There are 10 hidden switches. A switch that is on adds its own fixed numbers to the row, and there is some noise. The rows also spread widely along 15 directions, which tell nothing about the answers.
Some rows, each with its switches (1 for on, 0 for off) after it:
2.28,-0.71,-1.11,0.68,-0.53,0.97,3.82,0.92,2.55,-2.30,-0.31,-2.03,4.21,0.39,1.61,1.90,1.99,-1.80,-0.24,0.79,1.64,0.33,-3.30,0.94,-0.06,-1.48,-0.57,0.85,-3.33,0.64,-1.88,-0.84,-1.39 | 0 0 1 0 0 1 0 0 0 1
-0.70,0.60,-0.88,3.79,2.13,1.25,0.54,-0.87,1.99,0.00,-0.35,-0.59,0.50,0.26,-0.91,0.51,3.11,0.23,-1.81,-0.84,1.95,1.05,-0.28,-0.63,-2.07,0.43,0.01,-1.68,-1.28,-0.03,0.52,0.13,1.02 | 0 0 0 1 1 1 0 1 0 1
0.92,0.77,0.35,-0.77,-0.51,0.79,-2.62,-3.91,-1.06,-1.66,2.01,1.24,-1.67,-0.77,1.17,-3.68,-1.10,-2.63,-0.19,1.41,2.36,-2.07,-1.17,-0.16,-0.52,1.13,0.50,0.20,0.93,1.03,-0.50,1.51,-0.03 | 0 1 0 1 0 0 0 0 0 0
-1.35,3.60,-2.34,2.27,1.69,-0.30,1.55,-4.08,-0.25,-2.74,-0.70,-0.80,2.55,-1.65,0.41,1.17,0.97,-2.17,0.60,-1.25,2.64,1.66,-0.35,-0.69,-0.81,0.48,-0.64,2.28,0.08,-1.36,1.07,0.10,-0.42 | 0 0 1 0 1 0 0 0 1 1
0.69,0.11,-2.12,1.35,-0.42,1.88,-0.44,-0.56,2.59,-1.44,0.62,-4.63,0.68,0.74,1.59,0.86,0.17,-2.43,-1.24,0.62,2.64,1.07,-2.82,0.12,1.22,-1.60,0.97,-0.70,-2.65,0.62,0.57,1.13,-1.64 | 0 0 0 1 1 0 0 1 0 0
0.98,0.37,0.75,-1.71,-2.10,0.10,1.95,1.30,0.67,0.13,1.69,-0.03,3.58,-1.99,-0.62,0.61,-0.67,-0.47,-1.86,0.95,-2.55,0.47,-1.35,-0.59,-1.45,-0.51,0.86,0.91,-2.80,0.40,-2.33,0.46,1.45 | 0 0 0 0 0 1 0 0 0 1
1.80,-1.50,-0.80,0.36,3.54,0.42,2.36,-2.32,0.72,0.89,-0.29,-1.36,0.43,2.12,3.93,0.31,0.73,-0.96,-0.92,1.30,1.31,0.75,-1.08,2.62,-0.15,0.63,-3.99,-1.97,-3.44,0.92,1.49,-0.02,-1.44 | 0 0 0 0 1 0 1 0 0 0
-2.44,3.25,-3.30,-2.25,-2.23,-0.83,0.40,-0.15,-0.50,-2.09,-1.12,0.77,-2.28,-2.31,1.30,-3.36,0.16,-0.57,2.10,1.11,-0.94,-3.36,-0.41,0.68,-3.31,1.92,-1.15,-0.76,4.30,-0.60,-0.51,1.33,-2.91 | 1 0 0 1 1 0 1 0 0 0
0.80,2.85,-2.91,2.89,-3.21,1.67,-4.37,2.49,-0.09,0.20,0.63,-1.36,-0.39,-1.07,-0.57,1.84,-1.71,1.37,1.39,0.78,0.40,-1.86,0.23,1.78,-0.51,-2.02,3.06,-0.28,-0.10,-0.50,-2.20,0.68,0.88 | 0 0 0 0 0 1 0 0 0 0
0.22,-0.04,0.88,-0.49,0.72,1.53,1.12,-0.51,-0.57,0.00,-0.34,3.22,-0.19,2.24,-0.69,-2.16,2.05,-0.21,-1.53,0.44,-0.58,-1.92,-0.03,-0.72,-1.81,2.54,-3.59,-0.69,-1.35,2.94,0.01,-0.11,3.17 | 0 1 0 0 1 1 0 0 1 1
0.70,1.85,-0.43,-2.49,-1.74,-2.16,-0.16,0.44,-0.90,-2.30,0.56,1.17,1.19,-1.52,0.07,-1.95,0.74,-1.83,1.78,1.93,0.26,-2.01,-1.98,-1.14,-1.56,0.08,0.16,1.09,1.61,-0.57,-2.10,1.09,-2.88 | 1 1 0 0 0 0 0 1 1 0
-0.36,3.64,-3.58,1.14,-1.82,2.40,-1.48,-3.12,0.93,-0.23,-0.55,-2.44,3.86,-0.59,-0.71,-0.30,0.93,-2.70,-0.22,0.68,1.49,-0.30,1.25,-3.34,1.28,0.87,3.39,1.71,-2.07,-0.95,-0.96,0.17,1.56 | 1 0 0 0 1 1 0 1 0 0
2.01,1.07,0.30,-0.04,0.58,0.73,3.09,2.80,-1.25,0.33,-0.42,-0.11,0.58,1.25,1.53,-0.22,-1.57,-2.85,-0.83,1.17,0.46,1.63,-2.35,2.26,-2.88,-1.71,-3.42,-1.05,-2.16,1.40,1.60,-0.26,-2.54 | 0 0 0 0 0 1 0 0 0 0
1.67,3.99,-3.76,1.65,-1.45,2.46,0.38,0.52,-1.84,-0.21,-1.90,0.77,1.10,1.08,-0.29,-2.26,-0.84,-2.82,0.55,1.68,0.40,-3.42,1.02,0.60,-1.91,0.20,-1.92,1.49,-0.67,2.07,0.08,-0.94,1.12 | 0 0 0 0 1 1 1 0 0 1
0.10,-0.10,0.00,-2.26,-0.46,-0.70,-2.16,-1.65,1.51,-0.91,0.39,-0.53,-1.83,-2.35,-0.39,-2.64,0.76,-0.11,1.08,2.30,1.97,1.48,-0.84,-2.43,-1.06,1.74,3.87,-0.91,0.34,-4.11,-1.42,0.40,-3.59 | 0 0 0 0 1 0 0 1 0 0
-1.77,-2.29,1.24,-2.21,-0.69,-0.86,3.37,-0.24,1.78,-0.26,1.39,0.79,1.43,-0.31,1.94,-1.84,2.24,-0.22,-0.24,0.20,-3.94,-0.45,-1.02,-0.25,-0.18,1.69,-3.32,-2.61,0.57,0.62,0.00,1.01,-2.29 | 0 0 0 0 0 0 0 0 0 0
-0.03,1.28,-1.24,1.66,0.31,0.18,-1.45,-0.37,1.37,1.58,-0.43,0.33,2.46,0.02,0.96,-0.15,2.51,0.98,1.55,2.42,-0.91,1.28,1.36,-0.83,-0.80,2.28,-0.12,-2.74,-3.05,-3.52,-1.43,-1.70,-2.74 | 0 0 0 1 1 0 1 1 0 1
1.56,-0.43,-0.39,2.34,-0.18,0.02,2.41,-0.29,2.22,-3.15,1.23,-0.91,-1.27,-3.38,-0.26,-2.58,-2.69,-0.38,-0.60,1.22,0.41,-0.67,-3.90,1.90,-3.93,0.59,-1.46,0.97,-1.44,0.22,-2.41,-0.53,-0.16 | 0 0 1 0 1 0 1 1 1 0
0.45,3.20,-1.16,-1.08,-0.75,0.54,-0.63,-0.57,-2.09,-0.76,-0.63,2.33,2.10,-1.29,-0.11,-1.74,2.18,-2.87,0.84,1.40,1.92,-0.47,1.08,-1.37,-3.44,0.88,2.04,0.26,2.03,-1.18,-0.90,-0.10,-1.28 | 0 0 0 1 0 1 0 0 0 0
-1.51,-1.22,0.90,2.11,0.66,1.07,1.94,-2.47,3.67,-3.38,0.57,-1.42,-1.59,-0.03,1.84,0.06,-0.73,1.48,-0.08,-1.31,1.94,0.27,-5.18,1.51,0.36,0.49,-2.24,-1.24,-2.32,1.23,-0.95,-0.09,-0.53 | 1 1 0 1 1 0 1 0 0 0
1.05,-2.11,-2.44,-2.23,0.40,-1.08,1.21,0.02,3.00,-1.00,-0.53,-2.35,1.22,-0.93,1.29,2.51,4.23,2.25,-0.23,0.48,1.89,-1.67,-0.99,0.64,-0.17,-0.66,3.02,0.19,0.27,-0.75,-2.85,0.71,-0.29 | 1 0 0 0 0 0 0 0 0 0
1.62,2.59,-1.00,0.64,0.20,-0.21,0.41,-0.10,-0.89,0.72,-0.82,1.03,2.07,-1.28,-3.06,-1.47,1.45,-2.34,-1.15,0.84,1.80,-0.10,0.77,-2.89,-3.18,-0.40,2.60,2.22,0.05,0.09,-0.82,0.17,1.12 | 1 0 0 0 1 1 0 0 0 0
1.07,0.82,-1.23,-0.98,-1.62,-0.01,-0.93,0.29,0.16,-1.37,-1.06,-0.74,-3.70,0.92,0.16,-0.71,-4.34,2.65,1.82,2.09,-0.35,-2.65,-2.48,1.14,1.69,0.03,-2.39,1.95,-2.82,0.42,-2.10,-0.28,0.58 | 1 1 0 1 1 0 0 1 0 0
-2.02,5.19,-3.06,-1.94,0.03,0.50,-0.40,-3.16,-1.95,0.03,-1.08,0.73,2.11,-0.70,1.19,-0.85,1.79,-3.00,0.32,1.24,-0.29,1.40,2.41,-2.16,-1.87,3.16,-0.64,-0.08,0.29,-2.17,1.65,1.07,-0.96 | 0 0 1 0 1 1 0 0 1 1
0.21,0.62,0.85,2.77,3.56,-1.35,-0.21,-5.10,0.53,1.08,-0.11,1.23,1.79,-0.44,-1.60,0.78,1.83,1.13,-0.41,-0.81,1.23,1.69,1.01,-2.23,-0.13,1.12,-0.61,1.35,-1.85,-1.40,-0.42,0.02,2.04 | 1 0 0 1 0 1 0 0 1 0
-0.55,1.33,-3.64,-3.47,-2.06,0.62,-0.75,0.37,1.31,-0.36,-0.58,-2.11,-0.87,-1.00,0.54,1.16,2.23,0.62,-1.23,1.39,0.37,-1.67,-0.10,-0.75,-1.18,0.87,2.94,-0.08,0.13,-0.29,-1.25,2.03,1.17 | 1 1 1 0 0 1 0 0 0 0
1.28,2.36,0.36,0.21,-1.47,-0.43,-1.19,1.94,-0.76,0.28,-0.30,1.15,2.26,1.45,-0.02,0.95,-0.06,0.02,2.08,1.89,-0.09,-0.76,-1.80,-0.45,0.86,-0.77,-0.70,-0.13,-2.48,-0.37,-1.85,0.11,-1.20 | 1 0 0 0 0 1 1 1 0 1
-1.78,2.67,-1.13,-0.37,-1.18,0.93,-1.10,2.35,-0.54,0.12,-1.95,1.97,-2.86,0.29,-0.19,0.70,0.01,3.57,2.04,1.00,-1.08,0.05,0.46,0.70,-2.02,2.06,-1.02,-1.68,-0.49,-2.04,-0.86,-0.83,0.18 | 0 0 1 0 1 1 0 0 0 1
-2.47,-0.01,-0.49,0.09,-2.40,0.29,1.96,0.70,2.24,-1.17,2.56,-1.57,2.04,-3.11,0.53,0.55,0.09,0.29,-1.71,-1.05,-3.10,0.07,-1.71,0.16,-1.40,-0.09,0.67,-1.15,0.14,1.01,-1.23,1.87,0.68 | 0 0 0 0 1 0 0 0 0 0

New rows. What belongs after each?
-0.79,1.52,-3.45,-0.54,1.00,-2.47,-0.97,-1.00,-0.43,-1.65,1.04,-1.53,-0.78,-2.53,0.51,2.59,2.80,0.61,-0.33,-0.26,1.54,-2.26,0.11,0.90,-1.50,-0.97,1.70,1.11,4.29,-0.19,-0.32,4.11,1.20 | 0 0 1 0 0 0 0 1 1 0
2.27,-0.73,0.30,-2.64,2.33,-0.16,1.63,1.65,-0.39,-0.01,-2.88,1.09,-0.48,2.57,-1.27,1.03,3.61,0.83,0.40,1.38,2.87,-0.05,-1.06,-1.29,-0.78,0.01,0.42,0.87,-0.65,-0.55,-0.43,-0.65,-0.20 | 0 0 0 0 0 1 1 1 0 0
0.05,1.72,-1.26,-2.06,-1.17,0.95,0.01,2.16,1.41,-1.59,0.62,-4.14,-0.39,-0.21,0.19,0.80,0.48,-3.76,-2.04,0.39,2.53,2.60,-4.40,-0.81,-1.85,-2.42,2.11,-1.11,-0.26,0.79,2.08,3.41,-3.35 | 0 0 0 0 1 1 1 0 1 0
1.83,1.72,0.42,2.00,0.78,2.80,0.57,1.14,-1.12,0.29,-1.41,2.70,1.33,1.78,-1.73,-1.45,1.13,-1.38,-0.67,0.80,1.73,0.49,0.22,-0.83,-3.55,1.31,-1.21,0.01,-2.70,1.25,-0.41,-2.46,1.88 | 0 1 0 0 1 1 0 0 1 0
0.25,-1.39,-1.52,0.38,-0.37,-1.30,1.49,0.12,3.13,-0.93,0.07,-1.53,-1.21,-2.05,-1.76,-2.85,2.26,-0.48,-0.09,0.76,-0.36,-0.93,-0.96,-1.46,-1.72,-0.10,0.80,-0.45,1.91,-1.76,-0.38,0.89,-3.18 | 0 0 0 0 0 1 0 1 0 0
-0.97,1.05,-0.69,-0.24,0.80,1.87,2.72,-2.32,0.36,-2.61,-1.49,-0.01,1.81,2.15,3.58,0.90,0.30,-0.46,1.87,-0.20,1.06,0.71,-2.11,1.53,0.92,1.48,-4.59,-0.36,-2.32,0.22,-0.06,-1.06,-1.53 | 0 0 0 1 1 1 0 0 1 0
1.58,1.04,-1.35,4.56,-0.07,-0.15,-0.64,-1.38,0.71,-0.25,-1.18,0.47,1.69,0.21,-1.61,-1.01,-0.30,0.72,2.73,0.35,-0.07,-1.34,1.08,-0.42,1.63,-0.29,-1.30,1.64,-1.44,-1.54,-1.28,-2.48,-0.81 | 0 0 0 0 0 0 0 0 0 1
-0.75,1.32,0.20,-0.12,1.48,3.34,-3.12,-1.80,-1.06,-0.16,0.60,0.44,-3.08,1.68,2.81,0.31,-0.30,-0.10,-1.24,0.11,3.20,1.41,-0.60,2.32,-2.01,2.13,-0.47,-3.84,-1.52,0.46,1.56,0.36,1.39 | 0 1 0 0 0 0 0 0 1 0
1.01,2.46,-2.20,0.62,-0.25,1.56,-2.10,-0.75,-0.44,-0.87,-2.08,1.44,-0.18,-0.01,2.55,0.06,0.42,1.61,3.52,2.11,3.66,-1.03,0.28,2.24,-1.97,1.71,1.23,-1.30,-1.12,-2.98,-3.21,-2.12,-1.87 | 1 0 0 0 1 1 0 0 0 0
1.78,-0.01,-0.12,-0.67,-2.01,0.36,2.04,1.85,1.79,-1.46,-0.18,-2.47,0.72,-0.51,-0.74,-1.63,-1.40,-3.34,-0.41,1.47,0.26,2.03,-3.33,-1.42,-0.48,-1.42,0.17,1.09,-2.18,-0.36,0.29,-0.57,-3.64 | 0 0 1 0 0 0 0 0 0 0
-1.70,2.70,0.38,-0.74,0.14,1.81,0.55,0.34,-0.95,-1.24,0.12,0.80,1.47,-0.33,2.74,3.00,-0.71,1.41,-0.28,-0.20,1.08,1.88,-1.85,2.08,-2.58,1.75,-0.72,-1.70,-2.84,-0.08,-1.67,-0.49,2.12 | 1 0 0 0 1 0 0 1 1 0
0.70,2.66,-0.13,-3.07,0.78,-1.80,3.02,-0.94,-1.87,-0.05,-2.30,0.58,-0.68,-0.16,0.05,0.01,-3.24,-0.25,0.79,1.84,-0.56,2.14,-1.52,-0.97,-1.02,0.59,-3.23,3.21,-3.01,-1.37,0.27,-0.18,-1.06 | 1 0 1 1 1 1 0 0 0 0
0.42,4.64,-2.98,-0.50,1.24,-2.23,0.13,-3.61,-2.18,-1.53,-1.82,1.06,1.81,-2.41,0.04,1.02,-0.46,0.22,2.77,1.62,0.85,0.35,1.43,-0.67,-1.33,1.56,-0.58,3.81,-0.28,-4.45,-1.69,-0.62,-0.54 | 0 0 1 1 0 1 0 1 1 1
1.49,1.77,-0.38,-0.97,0.70,-1.72,1.83,1.07,0.20,2.88,-0.02,-0.73,2.68,-1.30,0.01,-1.05,0.70,-2.97,-1.55,2.58,-1.25,3.94,-0.11,-1.82,-4.06,-0.22,-0.38,-1.37,-3.28,-2.29,0.73,0.31,-4.40 | 1 0 0 1 1 1 0 0 0 0
-1.60,5.02,-0.19,3.08,-2.55,-1.05,-0.73,-1.95,-0.83,-1.79,3.27,-0.37,3.89,-2.73,1.42,0.80,-3.16,-3.29,1.14,-0.43,-1.50,0.39,-3.15,0.33,0.02,-1.34,-1.77,0.60,-0.29,0.83,-0.45,3.11,-1.29 | 1 0 1 0 0 1 1 0 1 0
-0.02,2.43,2.46,4.57,0.62,-1.94,-0.68,-2.50,-1.15,-0.98,2.95,2.75,2.44,-2.21,-1.21,-1.07,-0.92,-1.54,0.13,-0.73,0.61,-0.58,-2.12,-0.55,-1.17,-0.65,-0.72,0.54,0.43,0.99,-1.06,1.50,0.80 | 1 0 0 0 0 0 1 1 0 1
-0.96,3.91,1.23,0.20,-4.61,2.53,-1.44,2.34,-1.65,-1.99,1.18,2.96,2.95,1.25,1.46,-2.99,0.20,-4.92,1.47,0.95,0.23,-1.36,-2.57,-0.50,-1.23,0.37,-1.19,-2.53,0.25,2.42,-0.34,0.00,-2.81 | 1 1 0 0 0 0 0 0 0 1
0.84,1.44,0.82,1.78,0.00,-1.27,-1.49,-2.45,-0.53,0.09,1.75,1.28,1.09,-1.08,-1.76,-2.59,0.62,-2.82,-0.45,0.48,1.40,-0.99,-0.77,-2.66,-0.56,-0.71,1.00,0.95,1.13,1.16,-0.12,2.60,-0.28 | 1 0 0 0 1 1 0 0 0 0
3.30,-0.55,-1.67,0.88,0.47,-1.35,0.41,1.76,0.73,0.55,0.22,-1.15,3.53,0.72,-0.19,1.27,3.51,-1.48,-0.60,1.12,1.11,-1.71,-0.59,0.09,-0.96,-2.39,0.27,0.55,-0.56,1.73,-1.32,1.06,-0.55 | 1 0 0 0 0 0 0 0 1 0
-1.84,2.74,0.96,2.01,-2.44,0.06,-3.31,-0.49,-0.70,-0.07,2.29,1.66,-1.26,-1.99,-1.46,-2.70,-2.61,-0.14,0.49,0.59,-2.00,-0.43,-0.41,-1.28,-0.66,1.09,0.15,-1.13,0.28,-0.50,-0.52,1.34,0.37 | 0 0 0 0 1 0 0 1 0 1
-0.93,2.90,-2.95,3.20,-1.18,0.33,-3.15,-3.46,0.52,-0.90,1.23,-1.52,-0.83,-2.34,-1.18,-1.91,-1.37,-1.15,-0.07,-0.50,0.77,-1.96,0.68,-0.44,-0.44,0.07,1.16,0.95,1.74,0.19,0.13,1.81,1.23 | 1 0 0 0 0 0 0 0 1 0
-0.08,1.02,-2.50,1.37,1.26,1.44,1.18,0.28,-0.62,0.49,-1.92,0.75,1.09,0.79,0.46,2.33,1.39,2.79,0.11,-0.51,-0.51,-1.23,2.20,2.09,-1.66,1.38,-1.93,0.10,-0.88,0.35,-0.92,-1.84,3.66 | 0 0 0 0 0 0 0 0 1 0
0.90,1.53,-2.23,3.81,0.81,-2.92,1.40,-1.07,1.28,-1.12,1.42,-2.36,-1.61,-4.43,-0.13,0.66,-4.11,1.39,-0.82,-0.29,0.02,-0.69,-2.34,3.34,-3.16,-2.60,-1.31,1.94,-0.72,-0.14,-1.16,1.55,-0.25 | 1 0 0 1 1 0 0 0 0 1
-2.04,2.27,-2.44,-3.88,-3.65,2.26,1.32,1.01,1.49,-1.40,-1.22,-2.20,0.65,-0.98,-0.23,-0.91,0.20,-1.44,-0.70,1.63,-1.82,1.06,-0.67,-2.96,-0.64,2.47,1.74,0.61,-2.12,-1.31,-0.68,-0.44,-0.12 | 0 1 1 0 1 0 0 1 0 0
-0.65,3.17,0.31,2.63,-1.19,-0.48,-3.59,4.95,-2.20,1.09,-1.09,2.31,-0.15,2.60,-1.75,4.45,1.11,3.44,3.51,0.30,-0.45,-0.10,0.15,-0.51,1.42,-1.74,-0.23,-0.88,0.04,-0.78,-0.82,0.61,0.42 | 0 0 1 0 0 1 0 1 0 0
0.15,2.27,-2.02,0.15,0.34,0.04,1.90,-0.11,-0.35,-2.58,-1.53,-1.26,-0.66,1.61,1.84,1.46,-0.66,-1.29,1.03,0.03,2.40,-0.70,-3.42,1.58,0.19,-1.29,-3.55,1.41,-0.57,2.02,0.91,1.48,-0.94 | 1 0 1 0 1 1 0 0 1 0
-2.18,3.14,1.53,-0.76,-0.81,-1.01,-0.11,2.26,-1.22,0.45,-0.87,2.24,1.20,0.91,-0.91,0.32,1.47,-0.38,1.48,0.31,-1.21,2.32,-0.96,-2.84,-0.96,0.64,-1.10,-1.57,-0.31,-1.56,0.73,-0.17,-2.88 | 1 1 0 1 0 0 0 1 0 0
0.05,0.39,-1.13,0.77,0.35,0.49,0.98,-2.96,0.99,0.68,-2.50,1.61,1.25,1.79,0.89,-1.74,1.45,1.13,2.92,1.69,-1.09,-0.82,1.65,-1.16,1.72,3.45,-3.29,-0.10,-2.59,-2.19,-1.18,-2.64,-0.86 | 1 0 1 0 0 1 0 0 0 0
-0.16,2.05,-0.99,0.47,-0.32,-0.02,1.47,2.31,-1.14,0.09,-0.06,-0.96,0.87,0.40,0.15,2.02,-1.18,-0.65,-0.62,-0.26,-1.11,0.57,-1.04,0.87,-0.72,-1.67,-1.67,0.25,-0.78,1.15,1.08,0.79,0.36 | 0 0 0 0 0 0 0 1 0 0
-1.83,3.40,0.92,1.37,0.54,-0.60,-1.88,0.30,-2.05,-1.63,0.00,2.79,0.33,-0.17,-0.04,1.39,1.37,0.86,2.67,-0.54,1.97,0.97,-1.00,-0.34,-1.58,0.20,-0.05,-1.02,1.90,-1.49,-0.49,1.12,-1.25 | 0 0 0 0 1 1 0 1 1 0
3.16,-0.36,-3.78,-0.38,1.34,-0.54,-0.98,-2.97,0.23,1.37,-1.82,-1.23,1.84,1.35,0.87,-0.89,2.82,-0.91,1.56,2.67,1.43,-1.97,3.09,-0.85,1.90,0.66,0.45,1.37,-0.82,-1.91,-0.51,-0.86,-1.56 | 0 0 0 0 0 0 0 0 0 0
-3.98,-1.35,1.01,-0.18,-3.20,2.86,2.59,1.07,3.84,-1.09,1.49,-0.50,2.05,-0.19,0.59,-2.02,2.37,-0.79,-1.56,-1.16,-3.84,0.68,-1.69,-1.71,-0.40,2.30,-1.24,-3.94,-0.64,1.76,-0.17,0.15,-0.52 | 0 0 0 0 1 0 0 0 0 0
